The groups are shells around one centre, one inside the other: the same stretched ball of 8 dimensions in 6 sizes.
In the rows, zero is written as 128.
Known rows, each followed by its group:
[142 121 127 130 172 132 120 175  90 104 155 157 177 162  84  94]  (3)
[143 102 110 137 139 145 105 187 101 113 139 164 146 156  77 100]  (5)
[136 121 129 170 172 150 116 181 101 120 159 163 131 155 103 101]  (3)
[138 121 133 130 195 151 134 188  86  74 130 147 169 157 107 102]  (3)
[138 119  94 169 146 120 104 164 113 113 181 169 122 150 114 103]  (1)
[155 123 113 150 160 133 119 178 125  99 163 154 161 167  97  93]  (5)
[134 126 132 153 182 134 129 172 104 109 166 151 163 162  97  92]  (0)
[131 112  85 146 161 121 118 163  89  90 168 154 143 133  98 107]  (5)
[138 111 120 137 167 128 112 170 110 101 151 162 147 162 130 102]  (4)
[145 122 114 154 172 120 117 160 124 107 176 157 151 162 125  96]  (1)
[160 114 107 136 146 142 106 188 109  95 144 164 156 164  89  99]  (5)
[139 116  88 142 168 119 112 161  85  86 167 161 144 137 114 110]  (1)
[149 129 144 126 190 143 107 179  55 108 146 177 172 164  99 102]  (1)
[143 124 118 156 185 129 107 158  81 121 177 171 145 146 114 105]  (0)
[150 120 127 123 166 139 104 185  78  92 137 174 161 167 110 105]  (2)
[128 116 116 153 150 134 116 183 104 103 153 161 138 161 100  99]  (2)
[146 118 120 150 181 163 124 195  91  83 132 154 146 150  99 107]  (2)
[147 125 105 153 185 143 111 176  75  82 154 169 133 140 125 116]  (5)
[137 128 101 151 176 131 122 176  86  73 159 159 143 146 117 109]  (0)
[145 108 134 151 147 163 110 203 118 111 126 164 136 173  96  98]  (4)
[131 111 112 131 168 122 117 162  83 111 163 156 167 146  84  98]  (5)
[150 125 113 150 173 147 100 182  68  94 149 180 132 148 117 114]  (0)
[161 126 132 137 176 152 102 190  86  92 136 178 150 169 125 107]  (5)
[146 119 129 139 182 155 135 194 112  75 130 142 165 164 101  98]  (1)
[145 112 120 155 144 137  95 175 106 136 162 177 135 164  98  98]  (3)
[159 119  90 160 126 150 110 202 125  84 146 160 137 162  74  98]  (1)
[147 119  82 158 161 126 116 166 104  89 173 155 141 137  99 105]  (2)
[127 122 124 137 178 147 140 193  87  72 135 142 167 156  83  98]  (3)
[138 123 141 147 166 144 121 189 108 107 147 159 158 176  98  92]  (2)
[150 121 110 155 145 156 102 204  91  84 133 176 124 162 106 110]  (5)
[135 118 103 143 186 123 110 155  67  98 168 167 142 133 123 113]  (4)
[137 116 114 143 161 149 109 191  71  92 137 169 138 149  94 109]  (2)
[130 129 112 152 183 136 117 175  57  90 160 167 142 139 102 111]  (4)
[139 126 115 151 158 141 105 189  76  90 148 177 132 158 110 109]  (3)
[148 100 120 143 154 137  96 165 109 145 159 170 144 155  96  99]  (4)
[148 115 141 132 198 160 107 182  62 108 130 173 151 150 117 112]  (5)
[154 116 135 137 164 142  99 180 102 118 146 175 151 173 117 100]  (2)
[164 117  99 139 149 149  98 192  87  88 139 174 144 153  91 109]  (1)
[142 125  92 140 173 139 139 189  99  45 142 139 162 147  94 104]  (4)
[144 120 111 153 175 146 138 183 114  87 153 137 166 151  76  94]  (5)
[132 125 100 140 154 128 129 189  98  59 146 151 155 159  98 101]  (3)
[155 127 123 144 181 154 123 191  95  83 141 156 162 159  95 101]  (0)
[136 125 155 123 190 143 110 181  59 108 138 175 167 169 114 103]  (1)
[133 113 101 137 169 145 134 189  95  63 134 141 156 144  90 105]  (3)
[149 131 110 148 162 122 117 174 111  89 168 161 158 167 110  96]  (1)
[155 122 125 142 164 134 103 175 102 112 158 172 155 168 111  99]  (0)
[144 126 132 161 183 140 113 169  92 127 171 166 149 156 101  98]  (2)
[135 129 105 143 162 127 119 179  78  81 160 161 156 153  90 102]  (0)
[136 126 112 131 178 125 137 176  96  70 155 142 180 157  90  95]  (3)
[128 115  93 142 176 125 138 168 105  69 158 136 158 139 103 103]  (5)
[137 124 102 161 162 119 115 163 107 102 179 160 140 152 113 101]  (0)
[128 116  98 159 163 123 131 169 127  84 166 143 139 151 119 100]  (4)
[142 118 107 149 167 151 130 190  97  84 145 145 158 147  70  99]  (2)
[142 109 122 136 166 158 127 198 108  81 122 147 156 159  92 100]  (5)
[147 125 111 165 157 127 117 170 126 113 178 157 148 164  98  92]  (3)
[124 111 100 148 161 130 148 179 133  74 152 125 161 152  87  92]  (4)
[139 118 106 150 147 126 126 179 131  93 162 146 157 166  90  90]  (0)
[155 119 108 175 176 149 105 168 103 124 172 167 124 140 108 107]  (3)
[158 106 120 141 155 148  92 179 101 123 144 177 138 159 109 105]  (2)
[141 123 100 166 164 131 105 169  92 102 171 171 122 145 121 110]  (3)
[132 112 109 149 160 130 129 171 113 109 164 143 160 150  75  92]  (2)
[137 110 108 147 143 126 122 175 133 108 162 146 158 164  84  89]  (3)
[145 108 112 134 172 153 116 185  83  92 133 157 151 144  92 108]  (0)
[133 125 120 154 183 145 137 183  96  88 153 144 159 150  84  97]  (0)
[149 114  73 176 129 140 107 184 120  96 166 160 115 141  84 106]  (1)
[131 127  98 145 184 139 142 186  82  49 146 139 158 139  95 106]  (4)
[140 117 127 146 173 127 104 159  88 134 171 172 151 155 106 100]  (2)
[152 108 122 148 151 130 103 166 131 137 166 165 150 168 104  92]  (4)
[156 104  85 156 128 135  95 177 125 111 159 168 125 151  97 104]  (1)
[154 119 116 130 178 151 108 187  70  82 134 169 154 150 106 111]  (0)
[144 127 120 149 172 154 135 200 105  68 135 146 158 162  90  98]  (2)
[141 114 106 162 169 153 109 181  85 103 149 166 122 138 104 112]  (5)
[159 122 120 159 184 169 114 195  92  88 134 164 134 149 113 112]  (4)
[124 118  89 152 147 132 144 191 118  58 149 131 153 150  75  96]  (4)
[143 124 120 137 154 146 103 199  73  79 131 179 139 166 112 110]  (4)
[153 113 100 142 160 144 115 182  97  94 149 156 156 147  80 102]  (0)
[155 136 103 173 158 149 112 196 102  77 155 168 127 159 108 106]  (1)
[140 113  72 153 141 120 116 172 114  78 166 153 135 142  98 105]  (1)

New rows, each followed by its group:
[152 132  98 168 161 130 113 176 114  86 172 164 134 158 121 104]  (5)
[128 114 100 149 151 129 138 182 130  78 153 135 157 158  86  92]  (2)
[151 133 120 140 182 130 118 172  83  94 166 163 172 159  96  98]  (4)
[154 126 103 139 159 141 107 190  77  76 145 171 150 155  97 108]  (0)
[126 117  98 156 174 139 128 176  82  83 156 149 138 132  94 109]  (4)
[145 133 104 165 176 131 123 172  98  90 175 156 149 149 100 101]  (2)
[140 115 141 150 174 146 110 174  95 134 155 166 150 161  98  97]  (0)
[151 131 100 162 143 139 110 194 108  79 155 168 133 165 102 103]  (2)
[157 109 108 168 141 149 105 182 135 130 161 161 133 159  84  95]  (3)
[144 134 113 143 194 138 118 178  62  72 153 166 153 146 118 112]  (3)
[147 108 115 159 135 149 114 193 143 112 145 154 136 170  89  93]  (2)
[154 108 112 135 165 139 106 172  99 110 151 162 156 151  97 102]  (0)
[154 116 129 139 161 148 114 190 121  98 137 159 158 174 107  96]  (3)
[144 128 110 147 150 138 132 200 125  63 143 146 161 175  92  92]  (4)
[143 125  86 146 167 128 133 178 105  57 159 143 159 145  95 102]  (5)
[150 108 123 171 139 153 100 189 142 130 149 168 117 171 113  98]  (4)
[136 130 129 136 185 153 133 196  67  72 134 153 169 156  82 102]  (5)
[139 121 129 143 170 129 125 176 124  93 154 152 159 174 122  93]  (4)
[150 115 101 172 136 132 111 177 148 117 172 156 132 164  97  92]  (2)
[139 125 110 159 168 151 124 194  96  72 141 157 133 153 110 108]  (3)
[136 124 106 152 181 143 140 185 105  63 148 138 155 148 100 102]  (2)
[128 118  93 136 168 133 141 184  96  53 144 135 163 143  86 102]  (5)
[160 122 117 161 143 152 100 199 119  97 142 175 127 174 114 103]  (3)
[157 115 118 148 165 141  98 175 106 111 152 175 135 161 130 107]  (2)
[134 125 129 146 180 132 124 176 103  89 153 158 151 165 129 101]  (5)
[143 118 113 150 171 130 125 171 130  91 159 148 151 161 123  97]  (5)
[139 117  82 161 127 123 104 177 107  99 170 166 128 150  87 102]  (4)
[153 114 116 144 139 153 121 205 133  85 130 150 156 175  80  92]  (4)
[151 117 106 141 142 139 102 186  89 108 153 170 152 157  71 100]  (4)
[156 115 109 168 142 162  94 196 100 116 146 178 115 154  92 108]  (5)
[155 125 126 148 159 144 116 188 116 104 152 159 162 174  88  92]  (5)
[138 120 102 136 148 116 112 173  99  89 162 163 157 160 100  99]  (5)
[157 122 123 142 154 149  95 190  78 112 145 182 146 164  90 104]  (3)
[143 104 107 149 155 154 111 188 103 100 136 159 132 147  98 107]  (2)
[150 131 126 164 155 152 104 195  91 109 152 177 134 167  94 101]  (5)
[140 122  81 169 151 137 130 187 124  63 158 143 132 146  98 103]  (5)
[150 135 115 162 171 134 120 176 103 101 174 159 157 160  90  95]  (4)
[134 118 141 150 184 144 127 175 105 119 154 151 159 161  99  94]  (0)
[141  99 110 139 138 147 102 187 102 117 137 165 139 154  82 102]  (4)
[137 121  86 157 132 122 118 180 113  90 170 154 147 155  72  95]  (4)
[141 111 136 132 179 142 103 172  80 119 143 173 150 158 119 106]  (0)
[132 132 106 161 153 128 124 183 100  88 168 157 148 159  85  96]  (1)
[131 116 108 122 148 129 126 193  96  64 134 151 166 165  90  99]  (4)
[136 127 115 178 169 141 119 175 103 115 174 160 131 150  97 100]  (1)
[151 107 127 156 168 162 108 186 113 120 139 163 132 156 109 104]  (2)
[137 132 105 132 189 128 135 177  73  53 152 149 172 147 104 105]  (1)
[148 113 144 155 177 155  98 173  87 151 155 177 140 157 101 102]  (4)
[138 112 144 153 193 140 122 158 114 142 167 153 157 156 111  93]  (4)
[142 119 126 125 176 128 106 170  75 100 150 173 160 159 120 105]  (2)
[159 107 117 138 168 145 100 170  97 124 152 168 152 150  99 104]  (5)
[153  99 106 164 153 153 113 177 142 124 153 149 133 149  93  98]  (4)
[138 111 136 125 169 153 116 194  87  93 122 162 156 165 104 103]  (5)
[134 120 117 136 200 124 126 154  76 102 169 152 169 139 106 103]  (2)
[130 116 109 132 195 131 133 167  82  71 148 145 161 138 117 108]  (4)
[125 109 108 137 177 123 144 163 117  92 161 127 175 146  85  92]  (4)
[143 117  88 168 164 138 116 172 110  90 165 155 124 137 113 109]  (2)
[156 130 143 145 168 149  96 191  84 110 143 187 144 178 121 104]  (1)
[157 116 117 169 150 157 110 193 137 110 148 161 129 168 105  98]  (0)
[121 118 125 145 170 132 131 175  93 107 158 148 163 155  79  93]  (1)
[157 115 104 167 152 145  87 175  97 124 163 184 114 148 116 111]  (3)
[126 125 114 144 178 123 121 168  76  92 164 161 151 149 110 104]  (2)
[128 124 141 127 187 133 122 176  68 100 147 163 170 162 104 100]  (2)
[162 116 103 161 174 146 104 168 104 115 166 166 136 142 108 107]  (3)
[160 126 125 155 163 160  92 194  72 111 144 188 132 160 102 110]  (5)
[154 139 119 150 164 137 103 187  77  91 159 180 149 167 105 104]  (4)
[123 105 103 143 151 129 116 173  97 102 153 155 140 145  97 103]  (4)
[146 125 144 136 182 157 120 195  81  96 132 163 165 168  95  99]  (0)
[158 112 114 165 168 152 121 179 140 113 157 147 144 156  99  96]  (1)
[142 108  84 163 143 137 108 175 110 105 162 160 123 139  92 106]  (2)
